Every row belongs to one group in each of 5 separate groupings. Each group adds its own fixed numbers to the row, and there is some noise. The rows also spread widely along 16 directions, which tell nothing about the answers.
In the rows, 100 means zero.
Some rows, each with its group in each grouping after it:
[78,88,101,86,118,114,88,130,116,114,75,86,115,108,85,122,108,86,108,91,95,64,109,111,95,81,103,57,72,77,103,88,77,83,108]
lomo (1) (1) (2) Subug
[85,119,99,117,99,108,95,95,121,94,101,99,94,80,117,109,118,104,133,135,80,58,100,122,77,119,119,95,120,116,148,92,94,96,95]
luso (2) (4) (1) mun
[133,60,100,67,92,122,120,78,115,86,114,94,107,100,106,131,87,117,99,90,67,26,89,109,108,80,56,87,61,109,115,123,117,87,123]
zis (1) (3) (0) Subug
[114,112,90,78,112,82,77,106,68,78,100,115,132,109,131,105,100,116,104,68,102,123,104,95,119,109,99,105,113,96,77,113,109,80,75]
luso (0) (5) (1) mun
[87,75,89,123,89,107,81,107,97,56,87,104,81,138,122,115,104,113,103,83,116,110,93,72,91,121,126,99,132,122,98,119,103,103,77]
lomo (0) (5) (2) vokap
[108,143,120,86,90,79,92,90,104,125,86,129,112,90,101,93,110,104,86,147,96,98,107,103,97,102,126,114,106,83,90,80,93,91,88]
zis (2) (0) (0) Mili
[122,104,124,130,98,113,84,111,67,89,104,105,94,50,109,69,110,97,107,94,131,112,54,77,106,98,110,110,99,114,82,76,121,83,99]
lomo (3) (1) (2) nov
[70,157,98,97,141,109,67,87,76,132,102,104,106,104,106,92,109,132,104,110,103,112,85,67,105,125,151,65,112,99,110,124,91,94,68]
lomo (3) (4) (1) vokap
[84,129,104,81,136,113,90,105,69,115,113,84,64,94,94,57,84,147,122,81,141,119,79,78,105,90,96,81,107,104,52,99,116,94,104]
zis (0) (0) (2) Mili
[107,94,113,128,106,103,107,136,82,116,58,85,83,96,74,110,103,86,108,110,100,90,90,121,90,99,119,63,77,77,81,65,83,123,114]
luso (2) (2) (2) nov
[104,107,105,122,134,120,90,114,79,98,94,96,44,128,104,124,96,95,114,112,121,99,100,111,92,109,120,62,101,88,104,100,97,120,110]
lomo (2) (2) (0) nov
[139,98,101,54,87,73,117,111,90,73,96,64,150,54,95,73,89,90,123,86,78,94,99,103,137,79,86,119,80,104,56,49,91,80,102]
luso (0) (3) (0) nov
[77,73,95,85,80,96,82,111,110,70,96,88,141,109,104,128,98,100,83,95,86,98,134,112,99,113,114,113,117,93,108,80,80,81,77]
lomo (1) (0) (1) vokap
[121,109,108,72,106,72,76,120,101,102,82,104,114,89,121,74,100,96,126,98,104,124,103,95,118,79,80,105,103,98,82,77,103,103,107]
zis (1) (4) (0) Subug
[80,136,65,143,112,121,93,90,118,118,140,107,103,90,108,87,129,78,104,93,93,101,94,86,90,127,124,108,90,122,155,143,102,105,97]
luso (1) (3) (1) vokap
[76,108,100,103,112,114,104,113,101,102,104,77,95,92,89,113,97,105,118,107,100,86,116,135,88,110,111,85,103,88,108,84,88,93,97]
lomo (2) (4) (2) vokap
[141,80,131,98,84,90,95,97,88,89,91,120,105,93,121,106,107,84,86,107,111,95,89,103,106,92,79,109,98,82,97,77,113,89,103]
zis (1) (5) (1) mun
[85,156,96,94,135,107,81,127,120,131,105,129,73,118,116,124,112,98,119,113,121,87,126,143,78,83,94,80,108,78,108,97,100,84,114]
zis (3) (5) (2) mun
[106,117,84,94,105,96,61,119,98,94,107,97,114,90,121,94,77,118,120,112,89,113,103,98,115,92,114,115,106,136,110,91,95,106,109]
zis (2) (2) (2) Subug
[78,131,104,77,98,109,76,131,127,141,120,96,115,57,78,84,100,99,93,102,110,89,117,119,94,57,82,114,98,92,91,42,95,80,131]
zis (2) (3) (1) nov
[99,148,89,76,119,117,87,109,113,106,118,129,79,147,95,149,100,108,77,102,116,68,135,117,84,95,116,84,116,83,80,97,107,102,109]
lomo (3) (3) (1) Mili
[124,127,82,126,80,89,99,114,91,106,118,123,121,90,97,134,86,103,67,115,76,118,132,155,94,128,116,134,103,98,104,91,105,136,111]
lomo (1) (3) (1) nov
[82,67,109,101,107,89,100,126,90,109,76,76,97,130,86,99,89,91,97,95,120,136,118,111,104,93,90,89,93,62,83,83,80,95,99]
zis (1) (3) (2) mun
[104,140,69,101,99,78,90,141,104,90,106,92,133,79,124,96,75,115,138,122,86,127,112,125,123,89,121,128,92,132,101,90,84,80,104]
zis (3) (1) (1) nov
[89,94,99,116,88,119,116,97,106,103,135,98,78,84,94,82,102,98,102,99,131,99,92,92,99,77,77,126,88,105,105,104,117,68,118]
luso (2) (2) (2) mun
[62,57,88,110,82,85,60,128,109,86,96,84,119,102,108,72,97,103,110,65,117,163,118,79,103,93,85,140,128,111,103,89,91,103,97]
lomo (2) (3) (0) vokap
[68,129,86,108,126,111,94,93,121,132,134,103,99,109,112,90,121,77,106,99,121,123,115,96,101,95,97,104,88,84,139,133,92,66,92]
lomo (1) (3) (2) vokap
[146,67,129,88,122,105,79,108,50,71,77,91,114,101,120,135,88,104,103,91,85,90,93,123,112,121,105,65,96,78,90,80,99,112,93]
lomo (0) (0) (1) Subug
[127,105,85,98,70,77,97,95,116,90,103,118,126,96,124,116,96,102,95,114,68,102,117,116,107,104,97,140,101,112,113,108,104,107,97]
zis (3) (1) (0) nov
[75,89,91,95,123,123,93,128,106,95,100,102,93,108,106,127,113,102,114,62,115,74,112,127,82,95,74,69,91,84,106,113,108,81,105]
lomo (1) (5) (1) Subug
[110,124,69,107,92,92,137,100,118,115,135,84,101,63,98,76,83,110,134,113,86,94,95,117,111,85,80,126,61,128,122,114,102,99,138]
zis (0) (5) (1) mun
[92,70,98,73,94,104,68,117,95,72,105,60,139,76,114,111,64,138,126,100,70,87,104,107,120,86,100,105,109,131,111,65,75,84,105]
lomo (0) (5) (2) vokap
[89,158,84,87,105,99,97,134,126,122,127,121,84,86,83,99,104,95,105,99,121,102,142,151,79,87,84,123,113,90,72,69,118,111,134]
lomo (2) (3) (0) Subug
[143,81,139,89,86,88,76,80,97,81,81,140,105,87,148,95,127,105,106,97,103,89,79,91,96,102,68,109,129,94,100,94,128,91,82]
lomo (1) (3) (0) vokap
[124,116,97,114,117,92,94,122,110,139,90,118,96,132,109,128,98,76,97,128,90,113,117,129,104,94,102,81,66,74,125,111,85,122,126]
zis (1) (3) (1) Subug
[107,100,72,97,123,119,115,85,96,52,134,81,77,102,127,100,106,97,143,64,113,68,89,86,103,111,88,94,95,130,116,138,120,85,98]
lomo (3) (5) (1) mun
[101,114,80,93,95,89,85,90,95,106,121,82,132,78,83,83,94,93,88,80,84,113,119,87,107,112,111,131,99,109,100,89,95,129,107]
lomo (3) (0) (2) mun
[93,80,88,117,89,91,109,106,93,120,105,89,91,106,74,91,78,114,89,92,105,126,106,92,103,93,85,114,77,100,94,106,100,130,134]
lomo (1) (5) (0) mun
[103,101,73,117,105,101,77,124,86,84,93,104,116,89,109,95,107,98,101,49,98,112,98,104,94,119,101,101,99,114,86,115,114,117,91]
zis (1) (0) (2) nov
[127,105,95,114,87,99,88,101,118,118,114,135,97,83,125,97,102,117,111,95,94,96,90,103,95,81,66,120,89,121,120,124,125,110,130]
lomo (1) (0) (2) vokap
[138,93,115,96,131,90,67,69,56,118,97,103,101,126,125,99,100,99,94,85,95,129,88,65,122,115,97,84,102,78,110,124,106,132,90]
luso (3) (4) (2) mun

New rows. What belongs after each?
[92,102,78,88,98,86,99,90,111,110,102,86,141,102,111,106,89,106,101,113,64,106,113,102,121,100,107,111,75,104,134,127,75,81,86]
zis (1) (3) (0) nov
[105,84,116,103,88,126,77,83,113,110,93,115,134,66,107,122,119,110,79,107,68,34,69,82,95,94,107,83,80,112,143,101,96,76,96]
lomo (1) (3) (1) nov
[134,104,104,123,85,118,105,96,85,121,105,102,96,76,73,103,94,113,73,102,84,72,61,74,106,93,116,88,68,114,90,93,113,132,132]
luso (0) (4) (1) nov
[39,118,99,97,112,97,91,112,79,96,99,71,104,61,89,49,91,148,138,106,126,125,87,89,101,107,122,105,119,115,79,84,94,63,78]
lomo (2) (1) (0) mun
[153,147,85,67,117,126,127,87,91,88,155,114,114,74,111,117,99,96,110,83,94,27,80,95,126,72,87,95,49,120,91,118,128,55,121]
luso (3) (5) (1) Mili
[100,154,80,109,126,93,98,106,113,145,132,106,81,113,113,87,89,95,125,132,121,132,105,79,122,69,112,109,67,109,131,124,84,89,133]
lomo (3) (5) (1) Mili
[95,59,84,114,81,76,111,114,98,105,62,76,120,121,77,102,88,97,93,89,81,128,113,95,105,113,108,100,71,89,94,114,80,138,104]
lomo (1) (0) (2) Subug
[147,69,117,118,86,83,114,89,113,130,76,103,84,96,110,75,107,90,117,107,88,98,69,83,103,83,60,95,70,96,116,110,107,138,131]
zis (1) (3) (2) vokap
[134,121,107,82,117,106,98,79,91,93,117,106,111,90,129,128,108,89,97,108,78,67,111,141,100,121,91,92,102,83,122,101,107,93,85]
zis (1) (3) (1) nov
[96,135,100,70,125,80,83,81,99,118,105,85,123,109,119,92,101,83,105,135,87,122,123,97,126,107,125,100,100,79,122,100,69,80,71]
zis (1) (1) (0) nov
[97,98,83,72,87,115,93,106,110,71,106,103,127,106,88,126,101,103,69,71,90,56,109,96,101,96,106,100,96,108,75,94,107,79,89]
zis (1) (3) (0) nov
[88,53,100,82,91,101,129,92,97,96,115,49,82,106,80,90,81,101,98,76,117,111,119,98,110,87,60,108,89,80,89,87,98,106,117]
lomo (1) (5) (1) nov
[129,134,97,106,78,98,94,94,102,93,112,129,96,77,90,89,104,107,82,108,99,79,91,83,93,105,120,125,105,130,78,84,122,126,119]
lomo (1) (0) (0) Mili
[145,121,93,85,117,81,95,100,98,100,89,106,103,99,131,111,104,91,129,99,77,84,105,127,104,108,89,87,96,94,104,107,105,124,102]
zis (2) (1) (1) nov
[82,93,105,112,105,109,107,77,77,84,94,85,100,88,109,105,110,113,105,108,88,88,94,121,87,149,121,91,113,89,116,115,99,91,56]
zis (2) (1) (0) nov
[90,125,69,125,91,100,142,80,130,95,113,112,91,122,106,129,132,69,100,106,87,84,133,142,73,145,118,107,102,78,131,143,99,106,74]
lomo (0) (1) (2) vokap
[86,130,102,62,115,108,84,91,115,115,97,100,84,89,100,80,108,132,118,103,99,64,92,90,89,95,97,78,118,107,83,91,111,106,103]
zis (0) (1) (0) Subug
[131,85,104,85,80,81,92,96,88,99,106,103,113,125,107,120,57,124,79,131,88,120,106,86,132,77,101,129,85,108,95,95,92,101,120]
zis (3) (5) (0) mun
[101,104,106,65,110,85,90,95,99,116,84,100,122,128,113,107,103,106,101,97,96,106,108,83,121,84,98,83,95,73,89,107,84,78,82]
luso (0) (5) (2) vokap
[109,123,108,120,145,114,78,98,73,129,109,91,71,114,101,93,100,88,108,108,119,123,91,88,104,112,125,70,93,84,115,102,87,124,110]
lomo (0) (3) (2) Mili
[106,110,76,109,128,96,105,119,92,64,131,95,88,112,143,89,107,66,139,75,132,150,122,131,111,115,79,122,101,97,110,129,115,74,86]
zis (1) (3) (0) Subug
[106,121,103,177,102,105,113,112,125,143,83,117,54,95,107,98,122,78,137,153,104,99,76,107,76,100,121,88,70,106,163,119,88,122,132]
lomo (3) (4) (2) Mili
[106,125,89,126,113,89,84,133,103,116,94,106,80,111,104,117,85,94,123,126,102,115,120,133,92,97,115,98,96,102,115,88,85,129,132]
lomo (2) (5) (2) mun
[69,125,62,94,110,108,99,93,93,68,128,64,115,76,103,81,106,113,124,65,91,98,116,109,92,141,117,119,133,126,96,105,106,102,67]
luso (3) (3) (2) nov
[99,70,110,110,91,94,82,101,52,69,82,86,141,71,111,80,109,104,89,69,100,128,79,77,114,130,114,107,112,100,85,90,103,86,54]
luso (1) (2) (1) nov
[91,102,108,89,78,93,93,87,121,118,130,115,91,81,122,64,102,130,108,103,125,133,101,80,105,71,60,146,117,108,106,105,120,75,112]
lomo (0) (0) (1) vokap
[120,86,103,108,77,77,127,92,85,108,68,74,87,100,75,80,81,115,103,114,95,108,79,71,112,101,115,100,80,106,71,95,93,135,111]
lomo (2) (5) (2) nov
[117,79,106,126,84,67,111,96,94,122,54,87,104,86,106,93,87,130,131,138,58,114,85,108,101,113,107,97,85,104,121,106,82,143,108]
lomo (3) (1) (0) nov
[105,102,122,113,85,122,78,94,74,132,102,114,86,86,76,109,82,136,50,116,100,89,81,96,90,99,113,99,103,100,86,78,113,124,113]
zis (2) (2) (2) nov
[81,93,102,104,120,118,80,108,100,119,111,88,114,109,116,111,92,101,108,111,110,115,90,77,126,69,108,92,65,98,138,123,75,41,96]
lomo (3) (3) (2) nov
[86,94,118,118,106,105,114,74,75,109,120,100,57,138,97,107,106,91,69,110,137,144,120,106,92,134,104,105,118,54,100,112,107,110,83]
lomo (1) (5) (0) vokap
[84,114,101,114,89,124,112,98,98,99,110,117,85,90,100,131,107,130,82,99,101,73,105,149,70,121,99,98,117,88,99,110,121,86,82]
zis (0) (4) (2) nov
[84,118,63,94,129,98,74,103,86,96,112,78,119,136,117,119,73,122,102,102,81,125,119,97,123,121,136,90,99,116,120,134,76,103,80]
zis (1) (3) (1) nov
[88,112,92,130,101,120,53,119,101,115,113,132,118,105,101,133,111,92,63,92,101,102,113,104,84,109,127,109,107,98,128,95,97,108,105]
lomo (3) (3) (1) Mili
[132,135,94,97,116,98,82,97,85,111,146,106,91,100,114,103,78,100,94,113,95,129,124,131,111,113,96,123,111,102,105,89,110,133,121]
zis (1) (3) (0) vokap
[109,80,102,83,87,95,71,94,123,97,96,99,139,88,126,103,109,90,103,96,72,88,105,95,106,91,89,113,100,104,132,95,86,87,93]
zis (0) (0) (2) vokap
[90,128,92,115,116,91,106,117,91,133,107,100,99,109,83,95,113,72,90,93,118,140,121,116,98,115,115,93,89,59,90,97,90,116,102]
lomo (0) (1) (1) vokap
[79,116,87,108,83,97,99,111,128,87,130,114,100,84,106,75,140,47,90,67,140,120,138,124,75,107,76,150,131,81,94,80,120,85,87]
zis (1) (1) (2) Mili
[87,94,102,100,80,84,83,107,125,108,122,105,89,93,111,78,97,96,104,110,122,144,138,111,94,82,69,155,125,97,112,74,102,105,123]
lomo (1) (0) (0) Mili
[109,68,114,106,97,81,85,99,97,90,82,78,103,113,118,106,90,93,115,127,92,123,114,99,108,107,108,107,107,91,129,81,74,114,102]
lomo (3) (0) (1) mun
[116,101,64,114,81,68,104,103,107,78,87,102,113,133,107,103,108,65,94,86,94,132,123,82,107,128,126,127,100,106,100,125,95,142,91]
lomo (2) (5) (1) Subug
[131,77,97,68,105,116,86,116,107,80,91,85,120,99,96,135,99,87,103,72,73,30,100,98,108,76,91,70,73,103,90,78,94,99,122]
luso (2) (0) (1) nov
[104,102,79,85,101,100,95,130,106,72,98,79,120,93,105,96,74,119,133,103,86,80,87,87,124,81,117,92,78,141,86,94,88,78,111]
zis (1) (1) (0) vokap
[128,134,91,82,120,101,82,96,96,79,121,110,88,74,133,69,127,88,135,54,119,90,93,97,96,101,72,111,129,113,78,100,137,100,93]
luso (2) (3) (2) nov
[78,94,91,98,93,88,101,116,126,132,89,81,104,100,79,85,101,89,111,96,104,108,116,86,98,72,90,106,81,91,107,86,77,111,126]
lomo (3) (5) (2) Mili
[61,109,114,110,106,122,82,94,100,125,104,112,90,89,105,102,109,140,97,117,102,87,90,110,77,113,108,88,118,94,119,105,104,84,86]
zis (3) (1) (0) vokap
[124,84,105,119,83,88,125,77,97,156,102,126,83,121,93,115,96,109,68,101,95,116,105,116,91,94,54,114,68,62,115,138,117,133,127]
zis (3) (5) (2) mun
[89,99,85,119,68,78,107,117,134,111,65,98,79,119,93,86,96,124,117,120,94,114,98,87,89,94,112,106,112,118,92,101,93,135,111]
zis (0) (4) (2) vokap
[81,69,99,88,122,97,77,69,83,87,84,66,114,137,113,114,99,99,103,99,84,97,105,64,112,131,130,72,107,89,137,123,68,105,64]
lomo (2) (5) (1) mun
[97,117,114,113,65,108,108,95,122,119,99,132,89,88,88,123,112,114,64,135,94,71,107,126,71,103,108,118,104,90,103,87,111,97,106]
zis (3) (0) (0) nov
[52,98,102,118,104,123,106,92,118,129,116,127,82,135,108,130,120,108,84,120,120,96,114,113,82,93,94,94,89,66,137,145,97,45,86]
luso (1) (1) (0) Mili
[130,115,60,86,131,79,94,144,103,83,66,97,117,138,108,134,107,59,128,52,85,90,122,105,114,92,109,64,63,93,80,117,83,122,110]
lomo (3) (5) (0) nov
[148,117,100,117,105,94,75,104,61,109,92,114,104,85,110,108,90,114,90,91,80,107,88,116,99,126,111,99,106,104,83,93,117,154,106]
zis (3) (1) (2) nov
[81,91,112,82,107,88,84,102,97,109,88,78,118,91,105,68,106,101,110,97,111,120,102,85,107,98,94,100,112,84,99,77,86,88,84]
zis (1) (3) (1) Mili
[95,99,94,125,90,89,126,61,131,91,103,112,88,126,142,122,136,67,112,136,89,99,124,123,81,143,107,113,113,80,173,143,90,96,66]
lomo (1) (5) (1) vokap
[82,108,85,120,60,98,124,71,118,111,128,102,68,98,77,49,122,103,80,81,129,124,96,55,82,114,94,150,127,110,73,112,135,131,101]
luso (3) (1) (2) vokap
[110,75,110,96,101,110,103,96,86,82,105,92,78,115,113,102,93,111,104,89,115,102,88,92,107,99,86,93,102,97,90,105,110,93,100]
zis (0) (5) (0) vokap
[81,98,92,97,128,103,87,127,72,104,105,61,115,86,82,89,76,115,121,86,103,116,104,108,111,101,108,86,87,99,90,79,83,101,112]
lomo (2) (3) (1) mun
[110,126,115,86,96,114,111,114,92,89,102,90,117,64,73,95,118,83,94,101,103,54,88,99,100,100,129,86,94,93,60,43,102,82,98]
luso (3) (1) (1) vokap
[101,110,83,90,107,86,86,82,99,90,99,99,118,122,124,110,107,88,93,99,83,121,122,99,109,127,121,109,107,90,118,126,87,101,67]
zis (0) (0) (0) nov
[118,103,116,97,131,115,118,72,59,96,119,94,65,109,115,82,111,96,102,78,138,117,74,81,113,113,85,87,91,75,81,130,128,77,78]
zis (3) (3) (0) nov
[72,191,67,56,128,115,87,118,101,60,130,103,139,45,107,88,128,100,131,61,99,43,114,131,88,126,130,96,126,125,66,80,115,53,59]
zis (2) (5) (0) vokap
[109,79,93,81,101,87,118,127,128,74,81,70,112,100,102,98,115,62,139,78,98,78,117,116,101,87,77,87,88,89,94,73,86,95,109]
lomo (1) (3) (1) vokap
[89,145,101,90,107,111,55,93,120,129,120,131,129,71,112,106,122,96,82,109,86,71,110,115,84,100,109,105,116,94,128,84,99,86,96]
zis (0) (1) (2) mun
[62,88,75,128,81,89,114,134,144,126,64,115,75,138,70,91,119,95,96,81,121,108,106,87,73,83,88,94,81,89,85,122,100,117,122]
zis (1) (3) (0) mun
